There are 8 hidden switches. A switch that is on adds its own fixed numbers to the row, and there is some noise. The rows also spread widely along 14 directions, which tell nothing about the answers.
Known rows, each followed by its switches (1 for on, 0 for off):
-10 -2 31 -2 1 -28 -41 0 -13 38 -13 -36 -13 -31 -7 5 -8 -6 33 -4 22 -11
 17 -20 -21 -8 -23 -17 -14 -> 1 0 0 0 1 0 0 0
-26 13 9 -21 0 21 13 6 -9 13 -5 48 1 -25 36 6 25 14 34 -18 -18 -14 33 50
 4 29 9 23 47 -> 0 0 0 0 0 0 0 0
3 23 32 0 10 14 -2 22 10 39 -13 34 25 -21 29 16 -11 -18 14 31 -17 7 39 5
 -47 1 -5 -8 -1 -> 0 1 0 0 1 0 0 0
-25 -26 -20 16 15 -5 -11 21 -27 -7 22 -12 5 -28 -4 5 4 2 6 -28 -18 5 5
 16 18 6 -2 -2 -3 -> 0 1 0 1 1 0 0 0
-24 -25 -10 14 8 -11 -3 -8 -17 -39 7 -29 -14 -45 -26 -25 25 -22 -2 -19
 -14 -21 -29 13 50 19 -3 7 7 -> 1 0 0 0 1 1 0 1
3 22 16 29 -4 -18 -32 -8 5 10 7 -34 -12 13 -14 -7 -16 6 1 1 18 -7 -24 3
 17 29 -11 -14 0 -> 0 1 0 1 1 0 0 1
-10 -1 -9 7 -7 6 27 -6 15 -11 -3 19 -2 -11 11 -7 1 -24 -5 9 -14 8 16 -19
 -35 -18 7 3 30 -> 0 0 0 0 0 1 0 0
8 24 3 0 -13 -16 -37 -20 7 15 -3 3 7 20 2 -8 19 -13 17 -21 -3 -7 28 -24
 -13 13 -14 20 -4 -> 0 0 0 1 1 1 1 1
26 -10 10 3 2 -24 -24 20 12 24 3 -9 -10 -10 -7 9 -4 2 -28 1 -16 5 15 12
 17 -19 -11 -10 -20 -> 0 0 0 0 0 1 0 0
22 20 9 26 -5 19 -17 -1 36 3 -17 29 31 4 3 -9 10 -9 3 21 4 15 -6 6 16 26
 7 -3 -18 -> 0 0 1 0 1 1 0 1
29 13 33 1 2 -23 -25 -23 20 27 -28 2 -22 -7 -4 -27 6 32 19 6 38 -13 13
 10 8 22 -18 10 25 -> 1 0 0 0 1 0 0 0
-13 -8 -7 32 11 -12 -23 3 10 -17 -1 8 -4 -23 2 -10 19 8 -38 3 -9 -14 -30
 32 68 25 -32 -23 -28 -> 1 1 0 0 1 0 0 1
-10 27 3 6 9 -14 -6 -8 13 19 -18 50 -19 -22 26 -4 39 28 -32 -7 -20 -27
 46 25 20 29 -46 7 27 -> 1 1 0 1 0 0 0 0
1 16 -6 -5 27 7 18 10 -14 6 41 13 -17 7 0 -18 -14 19 -27 1 -6 -2 11 48 7
 -7 4 7 7 -> 1 1 0 0 0 0 0 1
14 18 28 3 -6 -16 -16 6 -12 30 -3 -42 -18 -13 -12 5 1 -19 15 4 -29 -12
 20 -2 -28 32 2 11 29 -> 0 1 0 1 1 0 0 1
10 12 -2 15 0 -25 5 -3 14 14 13 -18 -44 17 -8 -3 -13 30 -29 -4 14 6 10 3
 -17 -4 3 -9 42 -> 0 0 0 1 0 0 1 0
6 -5 1 24 -26 -4 -19 6 34 6 -11 14 7 11 9 9 -2 -11 -18 26 -17 11 -22 18
 23 17 -13 -26 -7 -> 1 0 1 1 0 1 1 1
-5 18 9 -9 -2 27 16 -7 5 2 17 11 20 25 13 -8 -9 -13 34 13 -8 4 -20 23
 -22 26 23 1 -5 -> 0 0 0 0 1 0 0 0
10 -4 9 9 1 -12 -20 -6 -1 15 -9 0 -8 -8 -2 1 5 -3 -8 6 -9 -12 -4 10 16 7
 -32 -8 -21 -> 0 0 0 0 0 1 0 1
14 25 32 -21 -20 -18 -20 5 13 5 16 -41 -3 8 -22 -11 5 -51 4 -4 -46 -18 5
 -11 -20 5 24 23 7 -> 0 1 0 0 1 1 1 0
33 -39 1 12 -19 -27 -45 9 21 3 -5 -18 19 19 5 -5 -20 -12 -6 13 -21 9 -34
 7 40 6 -20 -8 -31 -> 1 0 0 1 1 1 1 0
14 -8 11 19 -17 -21 -27 -1 39 11 -6 5 -9 17 3 4 -8 -22 -13 29 -3 10 -22
 -19 -18 -25 -23 -20 -6 -> 0 0 1 1 1 0 0 1
5 30 -14 12 -21 5 -13 -1 7 10 16 13 5 34 21 -3 1 2 -17 -8 -25 -3 10 16
 25 40 -3 4 9 -> 1 1 0 1 0 1 0 1
0 27 28 -4 -14 -9 -42 0 22 18 -3 4 0 6 -18 1 27 -15 -3 -7 -2 -10 11 -5 1
 2 -1 -1 -20 -> 0 1 0 0 0 0 1 1
-6 20 6 -9 -2 -5 -6 -7 -2 5 10 -13 3 8 17 -11 -19 -23 2 8 -18 -13 5 -18
 -22 5 -17 7 8 -> 1 1 0 0 1 0 0 0
0 -15 4 25 -4 -18 -23 11 32 1 -6 9 1 -24 -14 -3 5 -15 -2 -2 18 19 14 -21
 -4 -37 8 -15 -6 -> 0 0 0 1 1 1 0 0
-16 -1 -13 -3 -13 -6 -15 -2 -7 4 23 -10 -8 21 6 8 1 -14 4 -18 -10 -3 -7
 -10 -8 -12 -5 -8 -11 -> 0 0 0 0 0 0 0 1
-1 11 -8 13 9 -2 1 -12 9 3 -6 18 13 10 23 -9 -11 7 -2 9 2 7 8 -8 -13 15
 -17 -2 7 -> 1 0 0 1 1 0 1 0
15 3 -5 9 19 -6 -14 -5 -3 -3 11 -12 16 12 -15 -7 8 -2 -17 1 -19 -4 -12 4
 20 24 -13 1 -46 -> 0 0 0 1 1 0 0 0

New rows, each followed by its switches (1 for on, 0 for off):
-7 21 1 8 -3 -3 -11 -6 8 0 18 2 -2 12 -7 -7 15 -11 3 -12 2 0 10 -1 -12 6
 10 -3 -16 -> 0 0 0 0 1 1 1 1
8 -6 2 -6 25 16 -5 13 -17 -9 4 -12 38 -24 -12 -9 10 -19 12 -10 -23 1 6 2
 15 18 20 21 -31 -> 0 0 0 0 1 0 0 0
-25 -3 -7 -14 12 -20 13 -3 -18 -4 44 -27 -31 2 -6 -6 0 -18 -9 -9 -25 -19
 -12 9 -24 -20 -8 -1 -5 -> 0 0 0 0 1 0 0 0
-4 -4 6 5 -3 -13 -15 -2 -5 -9 16 -48 -17 -4 -21 -10 1 -1 9 -15 5 -5 -29
 8 22 15 15 -5 0 -> 0 0 0 0 1 0 0 0
4 -5 -17 4 12 1 28 -14 10 -11 -3 44 -2 -6 18 -17 12 6 3 6 -15 1 16 7 -20
 9 -12 28 48 -> 0 0 1 1 1 0 0 0
5 0 -5 6 6 7 -4 6 -6 -7 9 -9 17 2 -4 -11 -7 -10 7 -2 -11 7 -3 -5 0 15 9
 6 -6 -> 0 1 0 0 1 0 0 0
8 -10 -35 -10 -12 10 31 -8 -10 -5 35 10 8 44 15 -11 -24 -19 14 -7 -21 23
 20 -24 -56 -22 16 24 25 -> 0 0 0 1 0 1 0 0
1 16 2 -2 21 2 -1 -7 -5 8 7 10 11 -3 4 -9 4 0 2 -1 -1 -5 16 -3 -14 3 -12
 10 -15 -> 0 0 0 0 1 0 0 0
0 8 -23 12 13 -23 -15 -4 8 2 11 21 0 -2 3 1 32 1 -30 -14 -28 -1 35 -6 -4
 5 -27 6 -14 -> 0 0 1 1 1 1 1 0
16 -10 -2 10 -3 -21 -12 21 16 10 6 -4 -5 -15 -5 7 12 -30 -29 6 -41 5 26
 -19 -25 -21 -7 -9 -12 -> 0 1 0 0 1 1 0 0
-1 19 0 6 9 8 2 -4 -2 8 13 26 7 9 15 -4 9 -6 3 2 -21 -8 12 30 -4 23 -9
 10 -7 -> 0 0 0 1 1 1 0 1
-4 21 -12 7 -11 -1 -14 1 -11 10 28 -36 9 38 4 15 -19 -37 -25 7 -49 -5
 -12 -24 -19 11 -16 -12 -32 -> 0 1 0 1 0 0 0 1
9 -18 1 -7 -26 -10 1 14 13 21 -3 7 -12 -6 19 16 -1 -22 2 11 -39 7 20 2
 -33 -17 -2 -1 34 -> 0 0 1 0 0 1 0 0
-51 -15 -1 4 -10 -11 12 -4 -12 9 -4 8 -40 -53 7 4 14 2 32 -18 20 -5 39
 -6 -39 -20 -4 -14 53 -> 1 0 0 0 0 1 0 0
-21 -5 -15 4 10 -6 -1 -11 -34 -9 17 -23 -17 -6 -9 -8 7 26 13 -32 3 -14
 -14 25 35 32 -6 9 15 -> 0 0 0 1 0 0 0 0
28 -14 -9 24 -3 -24 3 11 35 23 21 11 -33 29 2 7 -27 19 -48 33 -4 20 -10
 19 -14 -36 -21 -34 -4 -> 0 0 1 1 0 1 0 0
-3 26 18 7 -5 -20 -30 -34 6 12 -5 -26 -13 20 -13 -14 5 3 16 -4 20 -21
 -21 -13 2 32 -28 -5 -11 -> 0 0 0 1 1 0 0 0
-14 27 18 18 8 1 -22 8 0 27 -10 18 12 -14 18 12 1 8 12 3 -1 -5 20 17 6
 34 -19 -14 -2 -> 0 1 0 1 1 0 0 0
-14 24 4 34 -10 0 -10 6 2 19 1 -14 4 -2 13 15 -18 -10 8 9 -7 8 7 -4 -17
 31 -4 -27 12 -> 0 1 0 1 1 1 0 0
8 10 13 -11 -1 -11 -15 -5 -17 32 7 -16 -21 -8 -9 -9 15 8 14 -2 -17 -16
 24 23 -7 27 -18 7 10 -> 1 1 1 0 0 1 0 0
22 -8 11 30 14 3 -10 23 6 32 -20 2 7 -44 -16 9 6 21 21 9 24 31 35 10 -15
 14 18 -17 5 -> 0 0 1 0 1 1 0 0
14 -12 18 14 -24 -1 -48 12 16 20 2 -6 19 5 -20 2 11 -23 37 6 4 14 -17 5
 4 8 9 -20 -39 -> 0 1 1 0 1 1 0 1
10 -41 -20 -3 -21 -21 -8 -6 -25 8 3 -14 -24 -1 17 -12 -14 19 30 -19 -11
 -2 4 12 12 15 -23 14 54 -> 1 1 0 0 0 1 0 0
-3 0 44 11 3 -2 -13 5 34 22 -29 20 -4 -40 -20 5 30 -2 31 19 27 6 11 11
 -29 2 20 -28 -8 -> 0 0 0 0 1 0 1 0
-10 1 -10 15 22 -2 -1 -7 -11 -1 2 9 14 -9 2 -8 -7 7 10 -8 5 6 9 -9 -12 9
 -12 3 -2 -> 0 0 0 1 1 0 1 0
40 -20 22 -11 15 -22 -4 11 5 24 -11 -11 -4 -19 -11 5 20 -14 -12 26 -58
 -14 11 16 -15 12 -16 11 -18 -> 0 0 0 1 1 0 0 0
35 -20 4 19 -20 -12 -25 16 34 21 -16 -1 21 7 8 12 -3 -26 -9 28 -28 21 5
 -17 -13 6 -2 -28 -31 -> 1 0 0 1 1 1 0 0
-27 -23 -16 -18 -10 -11 -4 -13 -15 -13 18 8 2 2 17 -6 12 -45 25 -14 -39
 -18 -11 -10 -18 -18 -29 11 -17 -> 0 0 0 0 1 1 0 0
25 -3 -2 -11 -17 -19 2 -14 29 17 -1 16 -16 30 16 -7 6 -7 2 14 -12 4 22
 -22 -62 -10 -7 -1 16 -> 1 0 0 0 1 0 1 0
-9 -8 1 12 36 -7 12 2 -19 7 7 4 -10 -37 -19 -7 2 8 -16 11 -12 -11 2 33
 12 3 -31 1 -11 -> 0 0 1 1 0 1 0 0
14 13 6 21 -10 -26 -30 -11 8 17 -12 -55 -6 18 -20 4 -33 -5 -5 1 27 16 7
 -70 -36 -12 -7 -16 5 -> 0 0 0 1 0 0 1 0
12 0 10 6 1 14 12 -1 21 23 -31 39 19 -15 29 1 -5 -5 29 27 9 21 33 -13
 -50 7 5 -8 24 -> 1 0 0 0 1 0 0 0
-18 6 3 33 2 4 -16 21 -9 17 13 -39 11 -18 -10 21 -12 -4 15 -6 15 19 1 -3
 -5 17 24 -41 -32 -> 0 0 0 0 1 1 0 0
23 -28 30 3 -17 -11 -37 46 20 39 -7 -13 -1 -31 -32 25 19 -9 15 12 -20 24
 18 30 -6 -5 25 -26 -18 -> 0 1 1 0 0 1 1 0
3 33 10 -14 -7 1 -5 -13 16 -27 3 -3 16 26 23 -27 -34 -17 -27 1 -23 -22
 -34 8 50 9 -9 39 32 -> 0 0 0 0 0 0 1 0
29 -3 19 14 -53 -17 -46 10 42 36 -23 2 -8 14 0 16 19 -12 5 7 -16 17 23
 -11 -13 17 8 -23 14 -> 1 1 0 1 0 1 1 1
-12 25 13 -5 -28 -33 -30 -13 3 26 6 -25 -36 25 18 10 -10 -2 -5 -10 -17
 -26 0 -6 -3 9 -35 -3 32 -> 0 1 0 1 0 0 0 0
6 5 -4 12 -11 3 0 -9 12 1 13 -6 -4 24 -12 -17 -12 0 4 4 22 16 -8 -3 -9
 -1 17 -8 -2 -> 1 0 0 0 0 1 1 1
32 -34 2 12 -18 3 -14 7 -12 5 -6 -28 1 -1 -26 -8 -1 -5 37 -1 -5 16 -12 1
 1 23 18 3 7 -> 0 1 0 0 0 1 0 1
16 23 4 -15 -38 -7 -43 0 14 21 7 -18 10 31 -1 7 30 -15 6 -19 -39 -8 14
 10 25 43 7 9 -15 -> 1 0 1 1 0 1 0 0
2 19 23 1 -8 -3 -34 3 -2 30 -8 -15 10 -6 -8 8 -1 -5 22 -9 13 1 17 -5 2
 10 4 -9 -22 -> 0 0 0 0 0 1 0 0
-6 4 8 2 7 3 4 -2 5 3 9 -5 -3 -5 -2 -13 -10 -4 18 4 16 7 0 4 -17 0 13 -7
 6 -> 1 0 0 0 1 0 0 0
-36 -9 -11 -12 -14 -32 -4 13 -6 24 -3 31 -42 -46 39 23 39 0 -12 -33 -47
 -22 65 16 -8 -9 -30 6 56 -> 1 0 0 1 0 1 0 0
-10 -16 -15 -5 3 -12 -20 17 2 -3 12 5 14 -9 21 -1 -8 -14 -8 -14 -18 7 12
 -3 8 -18 -5 5 -4 -> 1 0 0 0 1 0 1 0
-4 -3 4 -4 -7 -35 -20 21 6 28 16 23 -32 -12 38 4 -4 -3 -23 -2 -30 -13 37
 30 -5 -23 -38 2 32 -> 1 1 0 0 1 1 1 1
12 -14 -11 -10 -26 -3 0 -16 -23 10 -3 -25 11 22 16 3 -13 -37 33 6 -60 -7
 3 -32 -41 27 -24 19 22 -> 0 1 0 1 0 1 0 0
2 -50 -11 21 -4 -17 2 20 2 -1 -4 -22 -18 -38 -31 8 17 -7 2 -6 -16 19 3
 -3 -7 -12 15 -19 2 -> 0 0 0 1 0 1 0 0
-22 -2 17 -3 -11 6 -11 -2 10 12 -8 36 6 -14 25 -4 15 -12 34 9 -5 -8 2 17
 -11 13 -11 -11 2 -> 1 1 0 0 1 0 0 0
0 19 -1 -4 9 -10 -27 -15 -24 6 3 -19 6 6 14 -2 7 -7 -4 -14 -26 -30 -2 0
 18 33 -39 17 -21 -> 0 0 0 0 1 0 0 1
16 5 30 13 6 8 -6 14 18 17 -19 -1 6 -31 -5 -2 -3 13 24 11 20 11 9 25 6
 21 32 -4 21 -> 0 0 0 0 1 0 0 0
-4 9 17 10 1 -16 -35 -6 6 27 -4 -4 -1 -15 -9 -4 10 4 23 -3 21 0 15 7 3
 11 -18 -10 -11 -> 1 0 1 1 1 1 0 0
-12 -16 -31 11 -9 -3 -4 -7 -1 -7 13 12 17 13 11 -6 -15 -27 -10 0 -20 13
 8 -39 -22 -22 -29 -6 -15 -> 1 1 0 1 0 1 0 0
23 -16 3 0 -13 8 6 11 7 -7 -12 -14 8 -8 3 -5 -2 -20 -4 10 -35 6 -8 6 13
 26 21 11 24 -> 1 0 0 0 0 0 0 1
-18 -17 -12 2 -1 -17 4 6 11 17 -2 46 -18 -22 15 7 26 8 -8 -8 -11 8 50 6
 -29 -22 -19 -10 11 -> 1 0 0 1 0 1 1 0
-16 -2 -10 22 -26 -18 -26 -17 18 12 7 1 -31 29 -3 9 18 12 6 -7 19 2 -16
 -5 -5 2 -18 -31 -1 -> 0 0 1 1 0 0 0 1
-7 -7 -19 7 26 0 -5 9 1 -13 14 31 27 -17 7 -12 10 -14 -27 -2 -19 2 13 1
 17 -16 -20 -3 -53 -> 1 0 0 0 1 1 0 0
2 -36 24 -18 -26 -6 -23 24 12 6 9 11 15 7 14 1 -15 -28 48 10 -33 6 -30
 36 2 -8 12 8 13 -> 0 1 0 1 1 0 1 0
-6 -13 -26 12 2 -21 -3 17 -2 6 28 7 -21 -10 4 -1 5 9 -13 -19 -15 13 34 7
 -18 -19 -6 1 28 -> 0 1 1 0 1 1 1 0
4 11 5 -4 0 -8 6 6 -18 21 10 -14 -17 -4 3 1 -9 9 13 -11 -19 -2 31 10 -23
 17 6 18 52 -> 0 1 0 1 0 0 0 0
22 -29 6 -5 -14 8 -6 28 21 2 -2 3 21 1 1 11 -2 -24 1 13 -41 18 -9 11 4
 -6 27 2 -4 -> 0 0 0 1 0 0 0 0
1 -27 -6 7 -7 -9 -20 2 20 1 8 24 6 0 -9 -9 10 -14 23 -8 7 23 12 -26 -31
 -36 4 -3 -9 -> 0 1 0 1 1 0 0 0
-4 6 10 11 8 -10 4 12 2 11 29 -10 -40 -5 -29 -6 2 14 -15 -2 6 1 3 27 -6
 -8 15 -7 20 -> 0 1 0 1 0 0 0 1
-13 -6 18 23 -3 -4 -35 -4 -9 12 -40 3 16 -50 -2 3 33 -8 35 5 -6 -10 5 4
 12 55 -29 -2 10 -> 1 1 1 1 1 0 1 1
-31 28 23 -2 38 -6 -38 20 -12 35 24 15 11 -25 -16 11 23 24 10 -25 20 -6
 33 46 15 4 -2 -14 -59 -> 0 0 0 1 1 0 1 0
-4 -14 -26 -2 -2 -18 11 -15 6 -26 14 4 -15 15 11 -19 -6 -13 -40 -2 -35
 -14 -18 -6 13 -19 -31 15 9 -> 0 0 0 0 0 1 1 0
16 27 7 2 -2 -13 -9 0 15 5 27 -17 -12 25 0 -11 -19 -1 -23 -2 -5 -5 -9 21
 17 4 9 5 6 -> 0 0 0 0 1 1 0 0
26 19 15 -28 -2 -31 -34 -26 26 8 -1 18 2 39 9 -27 14 -15 -21 6 -30 -31
 -1 0 8 0 -43 32 -21 -> 1 0 0 1 1 0 1 0
1 6 0 16 -9 18 3 -8 -23 16 -29 -2 15 -30 22 -5 -2 -3 64 -6 8 10 35 -8
 -26 53 8 23 64 -> 1 0 1 0 1 1 0 1
7 28 12 -4 44 -30 1 -28 11 3 -4 17 -19 -11 -19 -31 14 2 -38 11 14 -23 33
 -31 -37 -33 -49 17 -18 -> 0 0 0 0 1 0 1 0
-17 -15 -4 24 1 -10 -5 -13 -1 14 -18 24 -5 -25 10 1 -1 -9 28 9 17 6 21
 -35 -51 -14 -44 -22 4 -> 0 1 0 0 1 1 0 0
2 -9 8 -15 -11 -12 -15 -2 -4 16 16 15 -20 17 6 -4 7 -4 11 -4 -25 -14 -4
 28 -5 -1 -21 11 10 -> 0 1 0 1 0 0 0 1
-1 41 17 29 7 16 -13 -5 21 18 0 7 23 20 1 -2 -13 -2 -2 30 20 7 -15 -4
 -10 28 -5 -36 -47 -> 0 1 0 0 1 0 0 0
-4 10 -2 -1 30 -2 2 2 -9 -8 21 14 15 -3 6 -19 -15 -14 -22 7 -26 -10 0 7
 4 -12 -26 21 -8 -> 0 1 0 1 1 0 0 0
11 -15 -21 -3 -3 -31 -41 12 -13 35 15 -1 -6 25 27 22 -6 22 -20 -17 -27
 -2 15 11 17 -9 -56 -4 -15 -> 0 0 1 1 0 0 0 0
0 -6 9 0 -2 1 -19 4 -6 15 -15 -4 11 -14 8 8 1 5 18 -7 -7 -4 2 8 17 16 -5
 0 -3 -> 0 0 0 0 0 0 0 0
23 15 5 23 16 -8 -25 12 4 13 12 -25 2 8 -19 0 -2 10 -19 -3 8 9 -1 11 22
 19 13 -9 -27 -> 0 0 0 1 1 0 0 1
